The rows of a group lie close to one hidden flat surface of 13 dimensions, which may be shifted away from zero. Surfaces can cross.
(in the rows, 128 means zero)
Some rows, each with its group after it:
[ 62 147 140 155 114 136 103  98 119 143 130 126 102 123 157 130 123 162
  94 150  94 186 165 127 166]	Fabim
[105 169 135 129 138 202 126 174 100 134 123  72 156 142 136 150 121 134
  71 117 148 125 156 103 125]	Virar
[157 141 167 174 134 146 125 200  75 108 100 124 110 112 109 116 129 135
 125  85 161  71 147 141 128]	Fabim
[162 124 116 115 174 123 214 151 127 146 128 152 146  99 175 138 128 127
 174  99 127 138 114 129 144]	Fabim
[ 87  96 118 152 115  94 102  88 184 203 151  80  26 137 107  86 111  93
  52 123  93 146 117 104 140]	Fabim
[ 69 118 131 105 122  89  80  76 136 117 148  86 100 114 158 150 155 166
 146 164  69 159 157 146 169]	Fabim
[138 139 138 160 145  90 101 106 112 181 166 138 131  86 182 141 134 133
 122  92 104  86 171  77 127]	gel
[144 117 109 144 145 164 142 128 167 165 174 152 119 141  89 124 128 109
 116  88 116 158 130 102 127]	gel
[158 126 153 212 122 145  93 110 155 112 125 199 126 143 112  81 119 131
 127 134 130 122 157 149  85]	Fabim
[ 95 121 175 161 106 113 150 138 103 116 106 116  98 131 148  64  82 129
  83 152 108 105  98 109 120]	gel
[ 70  88 137 113  92 176 139 132 131  95 106  53 109 139 134 129 103 110
  65 196 106 113 142 117 141]	ginaz
[ 68  57 146 151  92 130 186 130  97 130 121 126  86  98 134 148 124 163
 142 122  61 147 106 129 167]	Virar
[164 146 119 100 170 137 144 111 174 166 162 138  98 108 124 121  85 131
 150  84 111 141 136 135 170]	bapok
[116  99  89 141 105 210 140 125 151 165 148 170 131 150  89 129  97  66
  65 119 141 155 148  96 148]	gel
[ 99 171 164 154 138 119 152 186 144  87 130 101 111 146  95  85 148 148
 170 130 125 180  61 133 129]	Fabim
[ 42 124 137 152  90 136 122 157  61 135  90  60  90 120 141 125  52 141
  90 106  73 132  93 126 147]	gel
[101  83 108 110 138 141  85 105 158 102 112  87 129 122 165 146 185  99
 148 182 143 101 170 154 161]	Kavo
[120 123 125 118 139 160 174 110 141 153 130 147 125 117 170 127  87 123
  92 147 108 151 161 117 160]	Fabim
[167 115  87  99 134  60 129 124 105 130 150 179 142 104 151 157 151  77
 165 112 127 128 171 119 165]	bapok
[ 85 108 133 177 144 174 146 149 175 153  99  59  86 103 160 102  76 109
 139 102  99 106  88 124 141]	gel
[112 103 113 146 114 103  72  78 109  94  94 167 145 160 154  83  90 118
 135 152 111 125 116 181 105]	Fabim
[112  90 115  72 105  89 119 146  49  74 118 114 124 189  89 106 160 108
  75 157 144 139 113 159 131]	Kavo
[117 185 149 148 171 156 118 145 164  95  86  74 157 146 184  98 124 148
 139 170 137 148 130 168  94]	bapok
[129 142 170 197 141 209 125 155 118 126 109 145 119 108 150 118 118 150
  94 126 148 100 203 133 138]	bapok
[158 120 105 110 128  96 163 166 123 129 109 102  94 119 123 149 122  88
 127 123 123 139 150 147 145]	Kavo
[ 86  65 145 129 117 168 150  89 138 110 145 131 148 110 140 150 135 181
 179 137  78 116  96 128 135]	Virar
[112 167 151 118 134 136  75 163 103  91 116  33 139 138 105 137 123 163
 148 103 126  87  93 142 101]	Virar
[170 126 142  96 131  79 148 130 133 108 107 124 110 110 108 115 105 147
 179 119 132  94  77 156 114]	Virar
[121 179 109 120  94 158 122 148 149 144 128 113 135 152  74 166 148 119
  74 154 162 184 143 105 106]	Fabim
[162 147 115  60 174 108 141 145 138 161 151  80  96 124 101 147 168 146
 138  88 154 135 120 148 157]	Kavo
[130 163 120 123 147 152 129 111 170 201 143 113 119  88 128 152  85 151
 152  62 122 117  93 100 136]	bapok
[112 158 154 117 144 133 150 114 118 116 107 105 136 120 172 140 107 206
 137 148  94 162 135 159 118]	bapok
[143 164 127  82 175 171 113  92 127 142 136 133 153 147 142 105  51 170
 125  90 122 127 113 161 134]	Kavo
[134 135 140 129 102 101 201 167 147 120 131 114  85 107 112 132  81 105
 128 137  84 156 124 103 144]	ginaz
[137 120 196 119 108 104 177 114 124 128 138 172  84 135  75  76 174 188
  91 166 173 131  87 117 128]	bapok
[168  96 162 108 125  99 188 153 136  91 152 113  94 123  90 132 168 147
 132 158 112 125 147 129 124]	bapok
[152 138  84  88 136 151  94  86 135 146 140 204 166 138 115 117  84  94
 143  96 161 123 110 132 149]	Virar
[115 127 159 128 141 132 114 165 105  93 160  41 101 103 128 141  88 135
 137  97  50  85 161 114 154]	bapok
[101 123 130  88 127  71  74  98  87 128 188 113 143 118 139 114 114 105
 139 101  99  66 108  63 161]	bapok
[176 175 132 138 131 149 153 175 186 107 106 111 153 139  99 131 129 111
 144 151 165 137 110 129  68]	Fabim
[102 101 122 105 105 167 148 106 101  98 152 194 187 110 145 138  75 122
 166 122  98 112 108  93 170]	ginaz
[118 137 124 103 131 160 105  63 142 161  98 141 162 119 187 119  84 131
  95 160 160  87 131 119 123]	Virar
[153 159 118 159 144 103 113 128 181  95 114 119 132 115 156 124  58 102
 194 125  59 148 149 160 109]	Kavo
[ 89 145 142 163 129 149  55 131 129 142 126  71 115 116 135 120 115 131
 117 100 129  78 131 115 127]	gel
[ 95 170  95  81 149 117 128 142 129 172 120  71 105 133 130 141 128 122
 119 101 143 180  90 140 165]	ginaz
[146 130 128 182 123  81 153 169  75 115  95 170 109 126 155 127 149 121
 116 127 116 175 179 171 124]	ginaz
[181 149 155 114 132  55 143 127  75 116 164 193 111 123 102 106 111 158
 134  94 108 135 141 135 135]	bapok
[139 204 124 144 117  97 107 149 147 129 123  81 151 116 126 157  64 135
 155 104  84 137 111 108  68]	Kavo
[193 175 148 104 158 105 156 125 129 162 155 144 151 119 139 126 126 146
 106 113 156  98 139  93  95]	Virar
[113 152 136  92 127  58  90 133  77  95 160 105 148 139 127 139 164 143
 154 126 109 130 119 113 134]	Kavo
[123  69 111 134 157 203 127 106 180  72 144 130 152 156 130 105  61 109
 178 118  52 142 127 174 132]	Kavo
[ 72 129 119 136 140  63  84  75  86 141 164 168 151 126 184 122 147 160
 172 104  71 173 111 117 155]	Fabim
[141  85 111  95 125 151 172 129 142 146 104  79 139  90 169 188 129 113
 131 147 130  71 146 111 127]	Virar
[122 101  96 106 117 176 137  97 164 165 130 151 185 117 140 167 167 101
 135 152 183  99 110  82 117]	bapok
[138 213 109 191 133 129  53 140 162 145  75 104 147 105 165 163  87 127
 164 106 127 137 156 157  82]	gel
[156 174 157 177 173 180 138 160 101 144 145 150 171 133 157 129 139 171
 101  94 138 128 180 115  95]	ginaz
[155 124 129 115 150 109 113 120 166 134 135  74 120 108 148 148 154 119
 145 141 127  86 154 120 118]	bapok
[ 29 143 112 137 120 143  65 104  68 151 110 101 141 149 164 142 135 179
 104 114 114 175 117 154 147]	gel
[ 88 103  98  80 102 199 117 108 125 109 169 141 178 133  83 184 108 136
 165 105  97 142 107 106 160]	gel
[125 157 156 172 135 135 108 125 164 163 104 100 113  97 151 120 133 149
 130 130 154  85 119 112 101]	Kavo
[ 94 171 131 172 118 125  97 164  61 108  96 127 138 158 142 106  95 118
  94 114 120 162 136 144 119]	Kavo
[105 116  89  95 106 152 145 112 119 139  76 146 131 117 137 132  32 104
 142 112 127 133  80 156 163]	Virar
[139 160 104  87 129 152 104 136 138 130 133  86 148 189  70 138 146 130
  75 132 160 153 111 132  84]	Kavo
[144 157 131 117 118 140 128 166 130 135 121 122 119 126  82 129 141 114
 119 115 190 113 110 118 138]	ginaz
[151 172  86 116 130 118 137 138 119 167 140 156 169 109 149 200 145 114
 133 107 139 164 167  99 124]	gel
[112 121 130 147  87 119  90 117 108 117  90 151 126 169  90  94 149 131
  88 154 178 123  91 149  88]	ginaz
[ 89 101 146 102 151 140 127 152  90 131 173  70 111 134  93 127 180 172
 148  77 125 113  74 118 161]	Kavo
[ 54 162 112 169  88 107 119 145  88 144  79 131 149 102 154 156  90 143
 183  92 106 165  51 125 123]	gel
[ 81 100 141 113 121 137 134 108 113 111 130  81 138 117 186 144 120 135
  98 178  84 111 160 105 142]	ginaz
[132  99 169 207  94 160 170 138 150 133  95 169 109 105 137 111 155 133
 100 176 161 101 151 109 102]	bapok
[151 153 178 176  84 128 174 200  88  83  93 144 126 102 122 138 114 135
 115 155 134 110 159 110 102]	ginaz
[107 109  86 140 145 166  73 123 103 157 152 126 143 125 129 162 125 118
 140  57 110 119 154 133 158]	ginaz
[105 119 108 179  99 131 101 149 160 127 135  96 125 136  82 161 147 119
 161 107  89 155 106 123  85]	Virar
[137 109 141  99 108 135 194 145  88 125 105 130 133 113 133 148 107 155
 112 131 130 107 115 121 124]	Virar
[130 159 143 177 112  66 124 132 103 155 108 159  97 107 156  85  73 105
 104 110 117 121 123 105 123]	ginaz
[116 174 142 204 108 107  18 145 114 126  98 110 122 145 108 109 162 125
 108 124 176  91 132 131  74]	Fabim
[113  60 132 124 118 182 189 133 125 102 116 151 148 108 133 143 137 134
 170 140 128 103 100 131 155]	Kavo
[149 123 118 141  94  80 126 163  51 147 130 166 123 113 107 152 146  99
 102  92 150 100 145  93 130]	ginaz
[140 145 113 116 150 167 120 131 147 127 166 132 144 164  75 140 144 157
 139  99 117 183 127 146 116]	gel
[124 137 130 166 110 169  97 155  84 148 110 134 122 135 111 124 129 102
  59 111 178  93 162 112 124]	ginaz
[114 126 115  97 138 186 114 154  85  92 127 111 160 131 143 166 127 117
 126 128 134 120 182 142 176]	bapok
[117 116 150 132 142 118 151 156 125 111  80  53  67 123 149 121 141 154
 116 153 120 133 144 183 138]	gel
[174 180 111 148 161 149 103 113 245 115 119 114 147 130 134 134  91 119
 188 143 105 158 146 164  82]	Kavo
[200 102 138 160 135 150 160 182 126 104 149 163 130 140  82 117 150  91
 112 109 150  89 172 120 102]	Virar
[113  96 121 155 137 177  85  72 157 135 151 138 162 187 118 116 158 173
 105 137 113 154 122 152  60]	ginaz
[148 158 111  92 124 158 184 156 154 136 142 157 111 174  46 104  91 108
  94 113 150 208  84 130 137]	Virar
[ 84 177 130 109 123 198 100 181  85 118 118  39 134 157  96 130  48 125
  73  83 120 121 108 117 138]	Virar
[172 150 136 104 109 133 145 151 149 104 136 108 145 117 106 147  92  88
 113 147 133  82 151  84 112]	gel
[136 147 127 162 142 157 149 137 161 145  58 134 123 131 172 100 122 107
  94 170 184 134 140 154 109]	Fabim
[157 163 132  94 129 128 127 123 137  61 105 151 204 152 147 112 116 114
 144 190 162 118 122 134  89]	Fabim

New rows, each followed by its group:
[ 71 159 141 151 126 132 128 135 119 155 154 107 112 144 129  82  66 119
  89  98  84 155  85  80 141]	Fabim
[142 142  95 175 129 153 103 122 151 132  80 163 132 116 167 114  14  73
 144 103 103 130 156 171 133]	bapok
[150  91 116 139 168 131 169  92 201 181 183 148  99 137 130  93 139 109
 116 113 100 155 129 108 124]	gel
[156 106 152 161 147 150 124 128  93 123 197 187 168 124 114 135 165 155
 144  83 113  96 164  91 120]	Virar
[ 79 167 146 160 112 162 153 228 110  89 115  97 111 124  97 139 155 108
 146 125 138 183 120 120 180]	Kavo
[177  68 146 120 154 115 143 116 142  62 114 151 129 112 147 112 142 138
 202 152 115  86 152 196 136]	Fabim
[ 91 151 127 118 114 103 147 126 125 157 121 129 128 109 137 130 123 142
 151 118 136 144  59  99 140]	bapok
[182  77 153 140 103 124 148 111 149 137 124 105  95  95 109 174 143 164
 112 149 109  63 180 124  80]	bapok
[101 141  89 199 148 164  94 184 152 132 109 116 102 126 133 129 136  63
 159  87 129 172 154 158 169]	Virar
[ 94  75 112 173 147 148 125  93 155 171 131 149  83 130 135 118 154 153
 152  95  98 181 117 174 152]	gel
[157 133 135  92 149 129 130  83 178 217 171 153  74  97  86 117 147 147
 120  86 185 103 102 100 169]	bapok
[147  93 111 117 130 127 197  97 137 177 139 209 125 108 155 142 149 120
 113 136 145 155 150 107 157]	Virar
[139 134 126  76 131 137 160 143 160 131 142  59 123 128  92 154 110 138
 142 122 112 121  83 112 110]	Virar
[143 202 130  59 144 127 123 140 132 151 113  52 109 131 104 138  67 151
 103 108 150 119 101 138 125]	Kavo
[130  69 108  70 121 169 184 121 122  81 117 153 173 130 125 160 130 139
 185 150 121 128  92 155 141]	Kavo
[106 179 124 127 154 123  84  74 149 191 107 129 124 115 202 100 113 126
  77 151 168 123 148 120 145]	Virar
[154 124 155 110 158 162 153 120  87 132 215 195 171 140 105 135 162 184
 126  89 117 138 151  96 138]	gel
[157 134 118 183 127 149 149 121 174 157 115 170 187 110 171 149 152 113
 147 148 157 110 132  90  60]	bapok
[ 91 123 158 187  97 141 133  95 115 132  99 166 156 113 169 120  90 196
 144 140  89 129  95 128  74]	Virar
[ 80 162 103 124 104  92 129 105 118 185 113 139 114 121 137 148 118 149
 120 112 118 202  85 125 137]	Virar
[125 117 119 137 141 117 117 124 129 172 143  87  93 109 151 151 132 125
 103 103 101 119 168 113 142]	gel
[130 178 120 146 142  95  99 170 111 164 110  41 105 134 118 139 112 147
 117  65 114 134 102 142  86]	Kavo
[ 89 101 179 179 143 210 148 131 150 107 135 121 110 143 141  80 126 155
  94 156 115 134 146 131 140]	Virar
[ 94 154 109 107 141 119 103 135 154 143 141  64 120 133 115 164 185 145
 164 120 132 169 102 130 140]	Virar
[ 94 179 143 126 140 106 159 171 150 119  85  55  87 120 123 122 101 171
 186 113 103 189  51 174 137]	Virar
[ 96 143 165 106 153 163 106  94 124 154 192  87 139 137 138 124 161 185
  81 135 118 108 145  76 133]	Virar
[151 157 149 175 141 140 118 186 114 146 100  96  95 115 123 126 151 125
  99 104 170 103 168 136 125]	gel
[140 166 132 159 103  83 170 140 140 142 123 189 127  83 131 149  92 133
 184 110  98 170 109 107 128]	ginaz
[132 100 139 106 120 128 153 151 133 120 159 116 118 115  82 139 169 124
 161 111 149  94  89  97 148]	gel
[127 139 145  83 132 138 157 110  86 154 188 184 140 118  97 132 125 178
 127  84 132 137 102  85 173]	bapok
[ 82 125  83 150  84  94 114 125 109 209 158 151 116 122 105 150 124  77
  99  74 119 156  86  52 138]	gel
[156 157 146 129 154 138 133 122  89  97 164 204 164 147 138  86  70 143
 131 101  97 146 154 132 141]	bapok
[114 111 153 173 118 182 161 159 119 124 128 116 102 120 117 111  36 131
 106  91  67 117 133 122 136]	gel
[172 138 149  80 119  98 155  81 141 103 123 133 157 159 111 126  97 206
 132 167  98 142  90 155  44]	bapok
[140 144 105  66 172 179 111 132 122 128 137 130 137 133 129 113 117  90
 121 108 184 111 148 142 206]	Virar
[121 166 104 143 127 138 115 135 118 136  98 165 172 124 140 148 119 134
 175 104 149 161 105 152 117]	Virar
[127  91 151  85 132  95 159 122  77  92 152 135 103 123 136 100 102 128
 117 137  93 112 144 133 185]	Fabim
[162 131 142  58 149 112 138 131 111 116 104  84 130 108 145 136 141 142
 131 146 175  55 122 140 138]	Virar
[ 70 133 147  75  90 131 138 168  48  97 148  92 113 133  66 130  84 149
 128  85 102 125  57 101 182]	bapok
[119  93 128 101 116 104 162 150  84 148 131 113 121  93 134 173 197 131
 129 125 158  91 123  93 160]	Kavo
[120 115 110 159  96 109 111 108 177 187 146 114  66  94 110 144  93  80
 104 112  96 120 149  83 147]	ginaz
[130 151 187 168 157 195 170 192 111  99 110  96 121 137 133  80  93 154
 100 116 136 103 124 135 120]	gel
[105 150 166 131 108 150 136 136 112  51  93 165 184 137 121 109 124 183
 197 162 147 128  60 153 110]	gel
[ 94 116 149 144 100 192  99 143  71 112 147 130 139 123  99 140  80 140
  98  94 106  83 149 101 153]	gel
[190 147 132  98 163  95  90  74 179 181 179 103 126 145  99 118 150 161
 109 108 137  92 112 109  60]	Kavo
[135 126 146 126 122 141  90 149  64  83 180 169 175 154 100  90 128  91
 105 111 143  70 134  76 135]	bapok
[130 137 135 133 126  68 133 158 147  93 115  66  98  97 129 141  94 125
 203 115  64 119  99 140 119]	Kavo
[161 101 129  83 156 190 222 158 122 118 167 148 162 107 119 162 125 143
 160  96 118 123 129 106 160]	Virar
[ 94 101 160 147  75 178  96 141 129  97 127 104 100 151  59  69  78  79
  61 149 147  54 102  88 136]	gel
[148 116  91 139 103 131 131 139 147 128 122 140 173 126 105 191 166 122
 177 123 135 138 112 123  78]	Virar
[117 100 106  53 122 143 148  57 148 134 143 185 139 136 108 118  99 148
 160 134 137 147  64 141 169]	Virar
[148 101 126 126 104  94 118 165 117 109 112  93  78 152  50 109 128 103
 120 107 134 113  93 159 108]	Fabim
[121 131 123  53 116 134 149 107 143 131 132 113 115 148  72 118  89 154
 133 125 134 143  50 141 138]	bapok
[134 110 137 138  88 147 155 106 109 117 171 191 203 123 126 144  82 124
 125 128  86  99 118  45  85]	Kavo
[ 74 125 143 152  92  85 116 127  99 111 103 127 114 116 116 122 116 167
 182 112  95 142  48 140 126]	gel
[112  65 143 116 135 183 169 101  96 137 180 163 125 135 141 116 114 142
  63 130  89 120 176 102 172]	gel
[149 147 169 172 147 120 179 151  88 175 149 127 121  93 181 130 100 157
  83  91  96  98 171  73 111]	Virar
[119 157 149 107 125 153 115 116 106 114 144 141 167 155 109 111 113 164
 114 128 140 125  95 113 111]	Kavo
[164 152 149  55 136 106 142 141  96  82 133 115 177 108 140 179 199 158
 157 172 170  92 159 117 131]	gel
[152 161 141 144 118  39 111 123 132 156 145 124  89 123 115 114 136 123
 106 123 116 132 133 102  98]	Fabim
[147 148  90 144 130 108  97 139 133 114 137 130 204 127 157 140  87  61
 177 103  99  99 107  88  80]	bapok
[197 140 135  61 163 156 148 158 106 120 168 109 147 131  96 129  97 103
 101  86 157  57 148 101 138]	Virar
[ 97 122 109 163 139 125  92 131 132 169 134  91 122  97 174 173 194 115
 131 122 126 125 177 107 146]	Virar
[125 142 146 144 126  88 137 115 165 125 118 139 111 134 130  70  89 117
 146 145 117 137  67 127 105]	bapok
[146 175 138 148 122 187 117 194 112 118 115  91 139 121 107 151  94 103
  94 104 153  92 165 107 120]	gel
[ 85  96  88 129  83 186 112 130 113 133  88 134 128 161 102 167 186 107
  59 176 189 167 159 149 137]	ginaz
[143 151 147 103 139 134 113 119 113 105 146 148 172 136 132 134 173 151
 124 153 162 110 145 113 120]	gel
[ 76 106 140 164 160 135  90 144  67 101 156 125 146 169 124  93 177 174
 162  76  99 155  96 158 129]	Kavo
[170 138 124 110 174 171 148  87 207 183 163 122 145 104 144 155 123 158
 147 114 125 118 140 112 112]	bapok
[136 102 140  93 114 158 170 161  99 109 168 135 121 126  67 145 139 131
 126 108 130 113 120  98 166]	bapok
[135 101 162 116 101 165 165 137 116  91 116 132  96 137  81 123  95 166
  96 151 114 129 137 161 137]	bapok
[139 137 150  89 154 106 160 148  80 139 175 132 118 114 113 134 153 167
 134  87 127 131 125 109 168]	Virar
[154  79 125 136 138 130 159 134 134 147 123 120  87 131 116 108 119 107
 101 110 125 105 132 141 125]	Kavo
[119 142 131 133 133  92 136 140  91 113  69 154 138 157 167  54 115  91
 101 154 185 123  82 149 116]	Fabim
[132  93 108 157 148 159 130 115 168 121 120 145 174 117 157 165 184 143
 205 133 125 138 126 154 102]	Kavo
[107 185 155 113 150 124 127  91 160 170 151 107 101 134 134  77  56 171
 100 111  98 159  80 108 133]	Virar
[143 129 141 113 132  97 133 151  83  53 135 123 160 142 149 125 112 127
 145 148  77 134 160 145 121]	bapok
[103 135 154  89 174 157 158 129 120 105 114 121 120 107 166 101 109 169
 175 119 137 127 101 167 205]	Virar
[166 114 113  96 163 128 101  85 179 125 173  92  99 147 105 153 135 162
 122 126  68 158 195 170 117]	gel
[159 141 120 132 136 111 130 134 117 118 104 157 124 155 128  98 103 111
 106 135 136 153 147 168 112]	Kavo
[171 124  97 132 129 123 123  97 109 143 135 192 177 117 157 162  84 128
 142  99  98 125 163 130 100]	Fabim
[167 108 106 155 131 118 108 112 173 150 100 118 102  96 136 197 174 153
 177 126 121 132 187 181 108]	Fabim
[114 140 105 141 148 205 119 125 137 139 164 176 188 138 130 154 144 127
 153  97 135 160 141 110 139]	Virar
[152 142 133 114 162 157 144 104 141 137 138 159 143 116 153 107  60 150
 152  98 112 119 126 145 144]	Kavo
[147 160 149 120 136 107  97 131 108 120 112 113 146 134 133 125 163 158
 122 141 174  95 127 137  98]	Virar
[174 116 119 101 118  85 161 120 134 119 121 184 117 154 104 108 172 101
  97 178 181 157 135 144 121]	Fabim
[152 140 142 162 151 121 135 166 164 133 148  97 132 106 137 130 175  96
 151 125 143  90 138  84 110]	bapok
[111 119 150 143 139 168 121 108  86 113 159 190 180 121 145 127 136 184
 164 100 119 117 124 122 137]	Virar
[162 121 120  86 100  67 136  75 116 140 139 188 148 135 104 126 102 153
 135 131 119 124  81 119  90]	bapok
